There are 5 ways to turn a row about zero (a turn may also mirror it). The second row of each pair is the first, turned, with some noise. The first 35 pairs use one turn. New pairs use 2 turns, one after the other, and a turn may come again.
In the rows, zero is written as 128.
Some pairs, each with its turns in order after it:
[113 117 134 129 103  90]
[105 130 139 151 141 103]	j_760

[128 121 126 145  65 145]
[161 142 104 123 136  75]	j_173

[ 66 100 147 133  87  96]
[118 190 101 164 169  99]	j_173

[140 100 112 152 111  93]
[122 110  92 110  94 132]	j_486

[141  87  96 138 147 163]
[133 118 106 138  58 122]	j_173

[161 105 138 105  65 131]
[ 77 106 118  90 140  90]	j_760

[114 136 145 163 119  94]
[125 124 160 167 151 125]	j_760

[153 126 165 149 149 134]
[140 139  94 113 103 136]	j_245

[145 135 167 136 165 139]
[132 148  98  99  95 145]	j_245

[118 150 182 141 135 140]
[169 141 162 157 123 106]	j_486

[ 88 135 137 177  89 117]
[115 149 173 145 180 123]	j_760

[138 105 139 106  87 164]
[153 120  89  96  97 123]	j_270

[191  53 145 131 158  99]
[ 66  94 138 148  58 161]	j_760

[105 136 138 117 113 106]
[107 127 133  93 138 142]	j_270

[132 101 142 131 151 114]
[ 85 122 114 136 124 132]	j_173

[139 170 121 107 105 113]
[ 85 121 136 131 120  92]	j_245

[140  87 147 114 160 108]
[176 152 136 130 103 130]	j_245

[157 106 131 139 125 149]
[123 103 105 121 100 108]	j_173

[118 142 127 102  91 121]
[106 116 114 168 134 129]	j_486

[168 137 106  78 102 125]
[105 146  67 125 129 108]	j_270

[212 194 162  92 152 115]
[164  20  84 127 116 123]	j_760

[107 100 107 116 109 106]
[145 130 153 160 152 119]	j_245

[133 137 133 110 100 131]
[122 130 127 126 141 100]	j_245

[ 94  68 135 108 124 142]
[138 172  97 143 120 172]	j_486

[164 114 136 166 190 143]
[ 78 105 153 108  69 132]	j_173

[ 89 140 165 132 138 139]
[151 126 151 105 147 165]	j_270

[115 151 160 101 125 124]
[131 137 114 109 151 166]	j_270

[173 137 128 117 100 115]
[120  99 100 130 151  94]	j_486

[122 148 165 110 161 148]
[162 146 124 135 151 164]	j_270

[100  77  97 165 129 121]
[166 113 138 165 158 164]	j_245

[184 165 162  98  94 100]
[135  83 107 164 166  74]	j_486

[ 87  84 127 127  84 104]
[101 135 158  63  97 120]	j_270

[101 142 167 118 144 150]
[151 152 164 156 137 131]	j_486

[ 88 116 136 157 146 117]
[ 97 176 138 138 122 125]	j_173

[143  86 186 121 127 143]
[ 73 110 101 127 127 169]	j_760

New pairs, each followed by its turns in order:
[ 85 178 151 107 124 105]
[158 149  77 126 111 167]	j_270 j_760

[ 83 114 171 178 129 181]
[106  59  72  94 123 113]	j_270 j_173

[127 106 178  99 100 154]
[110 102 160  79 110  97]	j_486 j_486

[177 139 113  49  93 108]
[ 49 104 161 120 117 172]	j_270 j_486

[159  93 134 160 158 120]
[135 110 155 113 106  78]	j_486 j_245

[112 125  91 101 147 131]
[169 149 123 153 129 124]	j_245 j_486

[154 109 136 137 187 145]
[111 103  65 135 122 137]	j_270 j_245

[118 142 147 208  83  76]
[ 90 180  46 140 119 108]	j_270 j_173

[120  93 120 133 149 160]
[150 119 130  83 112 120]	j_245 j_245

[117 127 169 166 160 111]
[181 128 155 102 109 117]	j_245 j_173

[142 116 127 147 126 101]
[136 102 111 143 130 132]	j_245 j_245

[127 183  86 127 120 158]
[137  91 109 121 180 113]	j_760 j_486

[ 98  71 132 119 170 125]
[156 115 111  54 120 137]	j_486 j_760

[ 85 136 134 135  92 109]
[173 140 146 161 139 151]	j_245 j_760

[145 126 141 115 117 102]
[133 120 149 144 153 109]	j_245 j_173

[130 119 144 128 183 124]
[126 129 148  79 122 111]	j_270 j_173

[107 154 112 163 102 141]
[ 90 131 112 155  96 140]	j_270 j_760

[136 148 105 158 123 192]
[132 163 115 113 151 184]	j_245 j_486

[134 115  81 105 118 145]
[172 161 116 125 115 123]	j_245 j_245

[165 125  96 154  85 112]
[ 97 132 165  95 106 112]	j_270 j_270

[144 183  92 163 152 112]
[136 132 196 158 113 146]	j_270 j_270

[ 92 146 105 124 141 173]
[166  90 128  97 167 123]	j_270 j_486

[174 131 143 157  93 110]
[ 85 163 151 134 106 145]	j_173 j_270

[131 148 123 187 133 131]
[ 93 114 112  86 126 125]	j_760 j_173

[166 137 179  48 126 141]
[ 75 135  98  92 128 198]	j_760 j_486

[125 121  75 160 113 170]
[110  85  84 144 127  77]	j_173 j_486

[176 122 117 109 129 137]
[144 119  84 154 143 114]	j_760 j_173

[128 162  52 137  98 144]
[160 146 156 185  87 132]	j_270 j_245

[125 140 128 137  99  70]
[168 115 116 159 170 121]	j_486 j_245

[146 143 185 160  82 123]
[ 98  86 175 171 108 146]	j_245 j_245

[ 98 143  61 129 125 186]
[160  59  75 112 132  95]	j_760 j_760

[ 81 108 157 110  98 121]
[145 161  80 102 140 135]	j_270 j_270

[126 121 103 145 141  87]
[109 136 146 118 148  86]	j_760 j_173

[148 190  87  61 155 179]
[125 190  83 107 202  86]	j_173 j_486

[134 130 152  89 118 138]
[ 99 146 114 129 155 145]	j_245 j_270

[ 74  76 136 128 128 102]
[110  70 107 100 166 118]	j_486 j_245

[137 112 123 144  91 117]
[130 143 102 154 141 120]	j_270 j_173

[143 105 113 252 157  95]
[128  70 172  96  34 196]	j_270 j_270

[114 133 127 123 110  53]
[130 184  94 147 163 135]	j_270 j_760

[111 104 181 133  95 106]
[191 105 152 148 116 111]	j_245 j_760

[170 153 130 129 136 124]
[100 126  87 130 132 132]	j_173 j_173

[133 100 106 105 134 129]
[147 136 121 122 100 154]	j_486 j_173

[137 149 136 132 137 149]
[138 116 104 120 139 147]	j_173 j_173

[112 179 163 128  77 150]
[163 114 147  82 165 176]	j_760 j_486

[127 189 214 133 126 178]
[200  59 148 120  98  70]	j_486 j_486

[115  86 115 148 113 136]
[142 135 127 175 113 126]	j_245 j_270

[186 121 107 190 158 175]
[150 187  88 173 175  94]	j_760 j_486

[ 84 131  72 165 127 126]
[100 101 104 193 132 142]	j_270 j_760

[101 135 159 126 122 104]
[162 135 116 151 127 140]	j_173 j_760

[163  99 103 128 121 137]
[152 157 105 132 102 103]	j_486 j_760

[101 115 124 156  85 151]
[100  88 133  94 163 111]	j_486 j_270

[178 139 131 140 107 143]
[ 88 143  95 131 113 127]	j_760 j_760

[121 132 140 126  96 149]
[111 102 148 133 152 129]	j_486 j_270

